The rows of a group lie close to one hidden flat surface of 10 dimensions, which passes through zero. Surfaces can cross.
In the rows, 128 means zero.
Some rows, each with its group after it:
[136 101 155  83  78 179 148 129 140 144 159 156  34 111 109 146  59 143
 148 176 184 102]  k_298
[156 125 124 128 162  93 106 126 132 104  90 116 182 151 103 137 206  93
 133 156 111 144]  k_336
[144 135 121 158 168  70  76 137 146 137  65 131 136  62 120 124 116 137
 114 105 129  84]  k_298
[128  92  86 129 118 117 106 113 154 159 174 150 102  84 105 150 145 165
 126  77 136 120]  k_336
[166  89 137 199 126 130  92 142 172 159 185 136 104  96 105 204 147 131
 144 155 129 154]  k_244
[103 107 118 142 123 183 114 119 141 125 134  45 147 110 104 147 155  73
  97 139  73 136]  k_244
[144 174 164 136 160  50  60 131 148 158  49  76 115  80 139 129 118 100
 137 169 148 161]  k_301
[128 114  98 118 173 109 105 138 129 142 166  80 100 142 127 167  90 177
 164 188 149  96]  k_298
[111 120 108 117 184 114 125  95 118 104  92  35 120 150 149 119 168  93
 135 172 156 169]  k_244
[115 175 147 154 102 134 119 130 136 148  79 109 134 132 123 176 106 120
 109 146 132 140]  k_298
[121 117 102  86 164 146 133 115 109  81 110  71  94 147 164 104  89 169
 147 137 146  93]  k_298
[158 147 114 113 103 123  79 115 116 130 105 112 100 143  97 131 191 128
 155 150 149 165]  k_244
[ 94 122 121 130 117 114 152 135 121 128  95 127 127 136  86 143 159  68
  87 134 125 125]  k_301
[170 121 105 205 126 139 101 114 148 116  70 175 152 101  94 170 170 141
 111 104 132  99]  k_336
[101 113  82 132 165 115 108 147  92 120 122  57  53 140  89 140 140 105
 131 194 154  98]  k_336
[138 146 157 200 149 129 140 176 105 106 109 172 181 132 130  98 129  90
 111 121  84  99]  k_336
[121  98 101 107 148 110 152  87 133 123 139 129 101 131 149 114 156 141
 138 118 175 158]  k_298
[125  96 152 103 157  80 126 162 155 134 168  93  98 146 130 185 102 130
 146 185 135 138]  k_301
[165 155  97  94 132  94  50 132 133 116  99  90 135 140 119 157 131 202
 160 116 109 104]  k_301
[100 166 139 144  57 172 152 105 144 171 101 156 154 112 109 157 105 114
  85 105 121 136]  k_301
[110 110 134  92  73 142 166  75 167 189 114 184 127  92  74 157 119 103
  99 137 179 129]  k_301
[123 155 141 168 101 162 121 156 103 124 123 147 152 113 122  81 132  98
 109  92  73 123]  k_301
[122 143 118 167 108 140 129 143 136 144 177 152 199 142 125 149 142 147
 109  74  58 135]  k_298
[104 160 110 150  91 151 147 123 140 132 114 126 172 161 126 190 136 142
  89  91  97 137]  k_336
[ 82 149 112  66 104 116 131 100 126 157 142  97 112 123 151 103 117 143
 121  86 131 157]  k_336
[130 121 106 168 127 170 112 103 141 130 173  72 142 146 146 157 171 132
 137 132 107 186]  k_244
[136  89 151 112 185 107 141 129 151 132 191  97 120 137 172 129  96 129
 165 184 148 156]  k_244
[ 96 132 143 113 124 104 172 124 159 148 109 162 140 101 148 146  54 147
  95  84 141  99]  k_244
[122 158 135 153 106 181 154 136 122 114 149 114 179 187 152 159 117 145
 125 130  88 143]  k_336
[ 77 120 123  74 168  92 180 123 129 111 100  99 146 147 150 117  93 106
 103 134 131 111]  k_244
[112 103  88  51 153  71 113 119 144 122 159  91 172 144 114 137 165 149
 122  84  82 119]  k_298
[140 126 165 109 120 161 140 138 130 126 165 120 112 141 159 123  77 143
 159 167 137 136]  k_336
[128 161  68 124 101 148  97  77 110 153 117 137 136 108 127  82 165 173
 133  62 137 138]  k_298
[103 118 116  46  90 124 120 139 132 151 196 100 141 160  81 148 155 119
 125 125  76 140]  k_336
[121 108  97  48  90 143 154  65 148 143 130 139 117 145 104 151 140 159
 129 121 172 130]  k_301
[143 152 204 132 110 159 147 133 140 113 114 124 135 123 189 102  81 104
 141 140 128 175]  k_298
[116 114 145 114 203  93 150 148 125 115 162  89 171 150 167  98 109 105
 141 167 102 136]  k_244
[158  93 114  51 165  95  95 105 111 111 138 109 116 126 117  57 181 124
 172 144 145 136]  k_301
[146 121 119 216 117 180 137 120 132 121 112 167  70  93 152 151  95 164
 130 120 184 114]  k_244
[132 142 136 149 146 135 120 148 133 125 181 108 192 147 166 136 106 159
 139 113  69 133]  k_298
[121  91 177 133 117 154 217 164 142  94 139 177 129 180 128 184  74 106
 112 175 144  96]  k_336
[122 115 143  90 115 163 155 147 100  68 132 130 161 152 132  68 145  95
 115  84  66 108]  k_298
[105 147 117  49  88 126 149 104 112 120 104 157 134 140 129  84 124 147
 115  66 130 118]  k_244
[107  87 156 101  79 163 188 105 157 166 169 182  84  91 123 128  83 113
 113 124 175 134]  k_301
[105 174 149  97  57 191 154  90 128 162 106 118 135 132 128 123 101 110
 115 138 137 155]  k_301
[141 147 114 173  77 123  85 101 182 179 124 131 134  98 104 214 161 154
 116  90 125 180]  k_244
[121 123 126 138 136 116 122 166 132  90 117  89  49 134 164 178  72 178
 129 116 142 108]  k_301
[ 90 112 133  88 125  75 125 165 112 152 138 149  91  95  84  99 119  83
 100 114 118  93]  k_336

New rows, each followed by its group:
[158 127 142 167 174 122 130  94 152 115  87 124 116 110 187 127 111 153
 157 153 191 160]  k_336
[131  91 107 106 121 131 171 105 156  91 103 136 143 175 100 191 181 123
 111 138 148 130]  k_336
[164 110 183 114 100  96  99 139 168 159 126 200 131  37 119  99 100 123
 122  70 116 119]  k_298
[132 123 129 175 155  80 114 135 158 131 108 140  99  77 175 139 103 160
 118  70 149 137]  k_301
[107 131 133  77 170  82 125  88 144 139 110  71 171 116 170  92 133 111
 123 115 120 168]  k_244
[144  87 140 113 125 131 102 148 150 142 183 100 113 127  81 166 157  95
 144 176 103 139]  k_244
[135 133 112 178 125 117 121 126 144 137 160 172 176 102 156 118 144 164
 111  24  82 136]  k_301
[149 127 182 145 108 163 134 145 126  90  64 175 104  62 151  65  68 115
 106  83 126  79]  k_298
[105 162 123 128 110 116 103 165 102 109  84  93 141 152  91 135 160  92
  96 118  78 117]  k_301
[176 128 155 196 128 156  82 162 138 149 185 133 138 111 122 150 128 131
 160 164  96 138]  k_244
[133 121 157 148 158 133 146 153 120 110 132 104 105 151 137 147 102 105
 145 210 148 127]  k_298
[125 105 125 122 116 151 170 105 125 104  88 165  73 113 140 116 101 136
 118 116 190 103]  k_336
[115  74  93 143 184  68 154 121 128 107 139 149 133 128 120 117 196  99
 110 102 142 131]  k_301
[101 138 122 114  60 142 159  97 161 166 159 150 146 145 124 182 142 145
 100  78 124 179]  k_298
[102 101  99  81 156  66 138 106 147 113  70 102 106 127 106 161 158 114
 102 122 161 119]  k_298
[147  83 114 203 173 141 171 117 135 138 188 210 173 117 135 118 144 134
 139 131 145 108]  k_301
[126 126 114 100 163 105 119 133 114 103 143  77 145 174 143 117 167 127
 148 143 109 153]  k_301
[125 118  98 177 184 105 124 181 116  72 134  84 111 185 147 197 117 171
 131 147 109  94]  k_301
[ 84 169 148 155  95 143 136 179 121 158 137  97 115 147 116 188  56 122
 101 160 102 107]  k_336
[156  97 154 117 104 167 116 146 123 128 164 176  97  78 105  85  99 120
 138 124 115  80]  k_244
[165 129 192 168 161 120 106 166 148 167 211 141 167 111 155 121  86 112
 170 189  95 150]  k_301
[149 117 156  84 168 101 117 100 147  95  68 101 109  82 201  64  80 145
 147 104 159 138]  k_298
[142 138 122  77  74 179 121 119 109 120 165 130 125 164 128 102 149 154
 155 113 109 153]  k_244
[156 123  67 151 140 180 149  81  92 109  96 174 168 154  87 106 174 147
 140 152 162  66]  k_301
[119 110 102 188 163  94 176 154 133 117 166 151 133 187 138 205 140 149
 119 140 144 132]  k_244
[120 150 155 104  61 156 138 121 152 160 152 141 144 140 119 162 122 126
 120 113 108 168]  k_298
[142 120 120  78 152  75 130 116 115 120 136 153 134 148 139  81 163 142
 155 110 150 143]  k_244
[154 154 154 122 120 131 103 100 152 175  78 124 114  99 113 164  74 141
 149 199 185 119]  k_301
[ 98 127 126 172 136 132 158 140 159 156 169 102  90 136 169 221  48 170
 125 160 160 135]  k_336
[ 87 141 107  89 107 155 165 116  91  94 111 106 118 170 130  95 144 114
 110 111 126 127]  k_336
[ 94 150 139 132  98  80 111 172 153 137 116 102 123 125 116 192 124 118
  78  76  75 141]  k_301
[146 127 144 158  79 202 131 136 131 137 176 183 124 103 138 114  87 165
 128  81 104 106]  k_244
[ 89 147 144  71 107  93 162 157 120 131  64 137 104 153  84 173  83 109
  93 159 147  70]  k_244
[101 149  95 126 127 151 112 126  84 128 125  87  83 129 132  92 122 130
 130 128 131 117]  k_336
[145 167 147 142 110 156  98 116 130 145 109 100 119 118 155 134  97 147
 147 147 139 157]  k_244
[162 121 138 106 126 127  69 118 152 175 189 105  90  83 138 130  93 172
 179 157 144 146]  k_336
[133 118 156 218 119 183 160 170 107 130 123 204 110  93  98 121  81  85
 105 163 139  56]  k_301
[118 108 131  67 120 123 163 101 133 119 160 138 141 147 153  91 143 133
 131  87 127 159]  k_336
[114  86  95  67 135  82 122 137 124 118 135 106 123 154  53 148 207  86
 114 149 116 118]  k_336
[134 112 128  95  93 166 161 146 103 105 177 176  97 166 117 117 112 158
 143 124 136  99]  k_244
[126  73 136  98 160  92 141 168 151 113 177 123 131 136 113 168 105 128
 129 143 102  88]  k_298
[153 162 123  95  72 198 115 112 134 141 116 122 124 156 112 183  61 204
 157 176 146  88]  k_301
[119 116 142  91 133 146 126 102 153 138 121  53  87 117 138 152 103 116
 142 186 157 156]  k_244
[137  98 149 167 130 150 166 131 124 121 164 180 104 124 142 107 137 106
 139 144 161 147]  k_298
[119 138 129 181 193 158 138 125 100  94 123  68 149 146 189  90 113 110
 139 165 123 140]  k_244
[133 149 141 163 108 162 146  96 146 163  88 161 125  99 130 147  79 134
 121 155 181 120]  k_301
[105 118 101 112 148 129 159 124 100  92 158  98 160 195 128 117 198 101
 125 130  98 154]  k_298
[106 146 151 134 150  79 154 173 136 136 131 126 164 167 127 180  91 120
 115 166 107 111]  k_244
[113 171 143  94 133  70  98 132 138 155  83  74 155 138 110 155 145  94
 117 163 114 165]  k_336
[121 103 174 101 105 147 162 176 137 108 151 134 108 152 101 163  95  90
 117 175 110 103]  k_298
[146 107 149  54 138  88 132 141 127 131 161 143 109 153 118 111 124 132
 162 166 150 129]  k_244
[155 133 138 136 123 113 108 143 126 124 118 151 196 136  88 123 184  97
 121 114  74 123]  k_336
[136  90 133 187 145 148 117 125 154 134 134 129 120  56 126 126 117 105
 113 115 121 109]  k_244
[103 140 124 168 140 140 102 139 123 124  57  96 155  72  89 109 133  60
  76 116  76  85]  k_244
[176 152 177 124  99 139  78 115 151 189 159 158 107  65 150 102  71 160
 175 147 154 155]  k_298
[148 102 135 114 111 111 116 153 129 137 160 178 115 121  85 133 149 126
 134 126 121 105]  k_244
[112 151 152 135  58 207 173 119 112 124 116 150  99 153 127 131 114 109
 115 134 145 149]  k_298
[129 125 110 211 133 142 100 173 128 143 137 115 103 119  78 213 105 136
 119 177 122  77]  k_336
[139 117  91 100 144 105 109  83 121 112  93  99  93 140 124 110 207 123
 147 135 179 176]  k_244
[123  83 116 150 145 153 161 146 104 109 185 174  86 110 145  82 103 141
 133 103 139  88]  k_336
[112 125 127 125 137 155 157 108 110 104 172 110 133 146 192  60 143 127
 136  91 116 181]  k_301
[137 111 115 173 126 122 131 146 129 123 126 158  91 141  99 180 151 137
 127 150 158 114]  k_244
